The groups are shells around one centre, one inside the other: the same stretched ball of 5 dimensions in 9 sizes.
In the rows, zero is written as 128.
Some rows, each with its group after it:
[104  99 121  87 137 140 140 183 123 197  53 129 159 141 159 148 162 152
  89  90 154  97  77] -> (7)
[119 104  97 110 148 134 126 172 112 188  53 119 191 176 175 143 162 150
  89 101 127 103  75] -> (1)
[153 155 102 140 125 129 135 144 126 166  97 145 150 123 122 134 169 147
  62 116 114 123  99] -> (3)
[148 139 102 154 112 173 140 140 150 158 121 141 131  94  75 138 166 137
  51 103 151 139 103] -> (7)
[164 156  99 145 122 156 124 142 156 149 126 135 156 104  93 139 165 148
  59 114 137 144  99] -> (3)
[163 157  91 136 137 125 115 148 134 156 101 126 185 141 140 137 163 156
  74 124 108 131  93] -> (1)
[166 181 112 137 117 118 133 140 139 156 116 148 135  90 107 134 167 156
  60 125 113 131 109] -> (1)
[151 140  93 165 110 169 135 134 146 153 123 128 132  92  72 139 157 140
  56 109 143 143 109] -> (7)
[166 160  85 174 114 145 126 127 135 146 124 124 145 102  87 135 154 146
  59 125 115 144 115] -> (2)
[121 111 113  96 138 147 127 177 140 181  74 121 173 136 147 149 160 156
  87  96 155 113  79] -> (3)
[103 110 139  67 135 127 147 190 126 204  49 145 147 129 165 148 169 157
  87  88 155  90  75] -> (8)
[179 179  96 168 111 151 128 125 156 138 145 141 137  82  69 133 164 146
  48 124 124 153 114] -> (8)
[133 123  85 131 142 117 120 158 104 176  63 107 188 168 169 141 151 155
  90 117 104 111  90] -> (3)
[177 175  89 181 110 149 133 118 141 142 137 144 134  94  72 130 166 140
  44 125 113 149 116] -> (1)
[142 129  78 138 142 117 111 155 109 167  73  97 196 165 165 142 146 159
  93 123 102 119  93] -> (6)
[186 172  78 201 104 178 127 109 161 126 162 135 133  79  38 132 161 134
  37 123 130 168 120] -> (4)
[123 112  97 135 128 148 137 156 117 180  74 123 154 139 131 142 157 143
  75 101 134 114  92] -> (8)
[158 146  90 173 110 172 133 129 149 147 131 131 133  91  66 137 159 138
  51 111 141 148 110] -> (5)
[137 108  76 166 124 178 126 142 133 160 101 107 163 134  98 142 150 137
  68 103 144 137  98] -> (0)
[140 128  99 145 124 164 139 147 135 169  98 143 148 126 105 137 170 136
  57 100 141 127  92] -> (4)
[137 146 124 126 111 145 151 151 138 174 100 155 113  85  96 138 169 145
  57 103 145 119 102] -> (0)
[139 137 103 106 143 113 118 168 123 175  72 118 186 149 169 143 158 163
  91 116 117 112  86] -> (5)
[144 114  68 153 141 153 106 150 127 157  90  88 202 162 138 145 144 151
  87 115 124 135  91] -> (0)
[161 153 102 149 116 165 129 140 161 148 132 134 143  88  77 140 163 146
  56 111 147 147 103] -> (2)
[147 148 107 118 127 127 120 159 143 160 102 113 162 105 127 146 150 165
  85 118 132 129 100] -> (3)
[122 105 101 128 126 168 133 162 138 173  88 115 154 122 113 147 154 145
  77  95 159 124  91] -> (6)
[128 134 112  86 149  94 123 178 110 189  50 124 189 163 197 143 161 167
  98 114 109  96  80] -> (4)
[134 131 105 113 131 128 120 165 134 168  86 105 168 119 141 148 147 164
  92 114 135 121  96] -> (4)
[180 183  98 166 109 145 127 125 156 137 146 139 133  75  69 134 162 149
  50 127 123 153 117] -> (6)
[131 128 103 127 125 137 130 158 127 172  85 116 153 119 128 144 151 154
  81 109 134 119  98] -> (2)
[178 177  93 160 117 141 121 130 152 139 137 131 150  92  87 135 160 152
  58 128 119 150 112] -> (7)
[125 138 134  81 131 119 138 178 136 186  74 141 147 110 150 146 166 163
  83 103 144 105  86] -> (2)
[156 144  89 172 113 167 135 130 141 152 123 134 136 103  75 136 161 136
  51 111 134 143 108] -> (7)
[150 147 108 136 121 153 136 147 146 163 110 145 142 105 100 138 169 144
  58 107 140 131  97] -> (5)
[119 117 104 105 144 110 130 172 101 192  46 122 178 167 184 142 159 156
  92 108 113  95  82] -> (0)
[124 115 113 125 120 169 144 159 141 177  92 139 136 110 103 143 166 140
  64  92 162 121  91] -> (2)
[135 109  72 151 139 148 116 151 115 167  78  97 191 166 144 143 147 147
  85 111 120 124  91] -> (6)
[133 130 118 105 129 147 133 167 146 174  91 134 154 113 126 145 165 154
  75 100 152 120  87] -> (5)
[128 113 101 132 125 168 134 158 140 171  93 125 152 121 109 144 159 142
  70  96 155 126  91] -> (5)
[140 116  80 166 122 174 128 140 134 159 104 113 158 128  96 141 153 137
  65 105 141 137  99] -> (8)
[141 149 121 105 132 125 136 163 134 177  85 151 153 123 141 138 174 154
  70 108 129 113  87] -> (0)
[173 170  79 147 136 108 101 141 130 144 108 101 193 135 143 139 147 167
  86 139  92 138 105] -> (1)
[178 168  87 183 107 171 128 119 160 134 152 135 134  80  51 134 161 139
  43 120 135 161 116] -> (8)
[124 119 103 116 131 128 127 166 120 178  72 108 163 131 147 147 148 159
  91 109 132 112  94] -> (4)
[133 123  96 138 123 149 128 154 132 166  94 110 153 116 115 145 148 151
  79 108 140 127 100] -> (6)

New rows. What belongs after each?
[128 122 119 107 129 156 138 168 146 178  89 140 151 117 122 144 169 148
  71  94 158 118  84] -> (6)
[ 99  99 129  66 144 126 137 195 121 203  41 126 169 147 182 151 162 161
  98  90 152  89  72] -> (6)
[166 158  99 142 122 157 118 143 164 143 133 125 159  94  89 142 160 153
  64 117 143 150 102] -> (1)
[174 167  92 173 110 164 129 125 157 139 144 137 137  85  63 135 163 142
  47 119 132 155 113] -> (7)
[132 117 103 117 132 156 122 166 146 167  93 111 170 122 125 149 153 154
  84 102 154 127  88] -> (3)
[111 101 114 116 126 164 148 167 129 189  72 139 141 127 122 144 166 139
  70  87 160 109  85] -> (3)
[100 104 130  67 143 117 139 193 115 206  37 131 166 149 187 149 163 161
  98  93 144  86  73] -> (8)
[158 160  98 155 116 137 134 136 132 157 112 136 138 103 100 135 161 147
  60 120 118 133 109] -> (2)
[127 124 105 122 128 133 133 161 122 177  77 120 155 127 137 144 154 153
  82 107 132 114  95] -> (5)
[130 129 104  98 147 104 120 174 111 184  56 117 191 163 187 143 158 164
  97 114 111 102  82] -> (8)
[179 177  96 160 117 147 125 130 155 141 138 143 148  94  83 133 168 147
  51 124 122 150 108] -> (4)
[120 115 120  88 140 137 132 180 134 187  67 131 169 139 157 147 165 156
  86  96 149 106  77] -> (8)
[120 110 116 121 121 172 147 162 142 180  89 143 134 111 104 143 168 138
  63  88 166 119  88] -> (3)
[113 100  98  98 150 120 119 181 108 190  44 100 197 174 190 149 149 161
 105 105 125  99  78] -> (3)
[130 112  80 129 146 126 112 163 110 174  64  93 202 173 172 145 146 158
  98 115 113 114  87] -> (6)
[128 139 124  91 132 111 134 174 125 184  70 132 154 121 158 144 160 164
  88 109 129 104  90] -> (2)
[164 176 107 127 127 107 122 148 134 157 106 132 158 108 132 138 160 164
  74 129 106 128 104] -> (0)
[107  97 105  99 145 130 132 179 108 197  42 119 181 171 180 146 160 152
  93  96 133  95  75] -> (6)
[156 152 101 164 107 169 142 131 149 153 129 146 121  83  64 135 166 136
  45 108 143 143 110] -> (8)
[192 177  66 186 125 142 104 119 146 126 142 112 181 120  94 133 153 151
  61 138 100 161 112] -> (4)
[142 139  94 121 139 112 115 160 119 169  77 106 185 146 162 143 149 164
  93 122 109 117  94] -> (7)
[109 109 123  75 142 119 131 189 122 195  50 119 172 143 179 150 157 164
 100  99 143  95  78] -> (8)
[155 162 104 139 122 121 133 143 126 163 100 139 145 112 121 135 163 153
  66 121 111 124 105] -> (6)
[177 171  92 179 105 167 130 121 160 135 152 136 128  72  50 135 161 141
  44 121 135 159 118] -> (8)
[162 151  99 163 107 180 132 133 167 142 145 133 129  72  52 140 160 141
  50 109 157 155 110] -> (0)
[171 145  70 196 114 187 121 119 155 133 146 119 154 105  56 136 156 133
  48 115 138 163 110] -> (4)
[119 111 107 106 140 134 133 172 118 189  59 129 172 156 162 143 164 150
  84  99 134 103  79] -> (7)
[157 138  62 171 136 129 107 136 112 152  93  93 194 160 140 138 144 152
  82 130  93 134 103] -> (4)
[142 153 116 110 132 110 133 161 123 177  79 142 156 127 151 138 167 158
  76 115 115 110  92] -> (8)
[101  94 114  98 137 138 144 179 109 202  44 131 159 155 164 145 163 147
  86  90 143  92  78] -> (0)
[150 140  95 132 129 145 115 154 148 154 109 108 171 114 118 146 150 159
  81 116 137 137  98] -> (2)
[173 159  89 176 108 179 126 125 167 134 153 129 137  76  50 138 158 141
  48 116 147 162 113] -> (3)
[164 165 102 162 107 156 138 130 150 149 133 145 123  79  69 135 165 142
  48 116 134 144 113] -> (2)
[121 110 105 121 126 157 133 164 135 176  84 116 154 120 122 148 153 149
  81  98 154 120  91] -> (2)
[112 126 141  67 136 114 147 187 124 201  52 153 147 128 170 144 174 159
  84  95 143  89  77] -> (3)
[104  92 110 113 131 156 146 171 116 196  56 132 149 144 141 145 163 140
  77  87 152 101  82] -> (1)
[188 161  56 202 121 168 103 114 153 121 151 102 179 117  71 136 148 143
  58 132 115 170 114] -> (4)
[162 139  56 183 132 140 105 130 118 144 105  88 192 152 123 138 140 150
  79 131  98 143 107] -> (4)
[145 123  91 158 116 186 130 142 155 153 122 121 147 102  74 143 156 138
  60 101 160 146 100] -> (0)
[113 108 112 105 136 138 141 172 116 193  57 135 159 149 155 143 166 147
  80  95 139 100  81] -> (2)
[158 160 102 135 128 126 127 146 133 161 102 139 160 122 126 136 167 153
  66 120 114 127  98] -> (2)
[126 118 109 110 136 144 133 168 130 182  74 134 166 141 144 143 166 149
  77  99 141 112  82] -> (7)
[139 139 108 145 114 153 147 144 132 171 101 147 124 102  95 136 167 139
  55 104 138 124 102] -> (3)
[163 164 105 152 115 149 137 135 146 154 123 152 133  95  86 133 171 143
  49 115 129 138 105] -> (6)
[148 140 102 128 131 145 126 154 142 164 100 131 166 125 123 141 164 150
  70 110 135 129  91] -> (5)
[138 136 116 102 133 139 126 169 147 170  92 129 166 118 135 146 163 159
  80 106 146 122  86] -> (6)
[133 121  92 134 130 140 123 157 125 169  85 105 167 131 133 145 147 154
  86 111 131 123  97] -> (2)
[150 138  85 171 117 157 134 132 127 158 108 128 144 118  93 136 158 138
  58 113 124 135 107] -> (6)
[103 105 138  80 129 151 154 184 135 201  61 154 134 119 139 146 174 147
  74  81 169  97  77] -> (4)
[148 134  76 151 132 130 109 147 122 155  94  88 184 139 136 144 139 159
  90 125 112 132 103] -> (1)
[150 153 112 135 113 148 134 147 151 157 119 132 130  80  89 142 158 153
  65 112 144 136 107] -> (8)
[164 142  64 171 135 141 105 135 128 145 108  95 195 149 125 139 146 152
  78 128 105 143 102] -> (7)
[126 116 100 125 135 141 135 161 117 183  69 132 166 152 146 140 165 144
  75 101 130 110  85] -> (8)
[114 103 102  88 154 115 118 185 110 192  41 104 203 179 199 149 153 163
 106 105 125  97  73] -> (0)
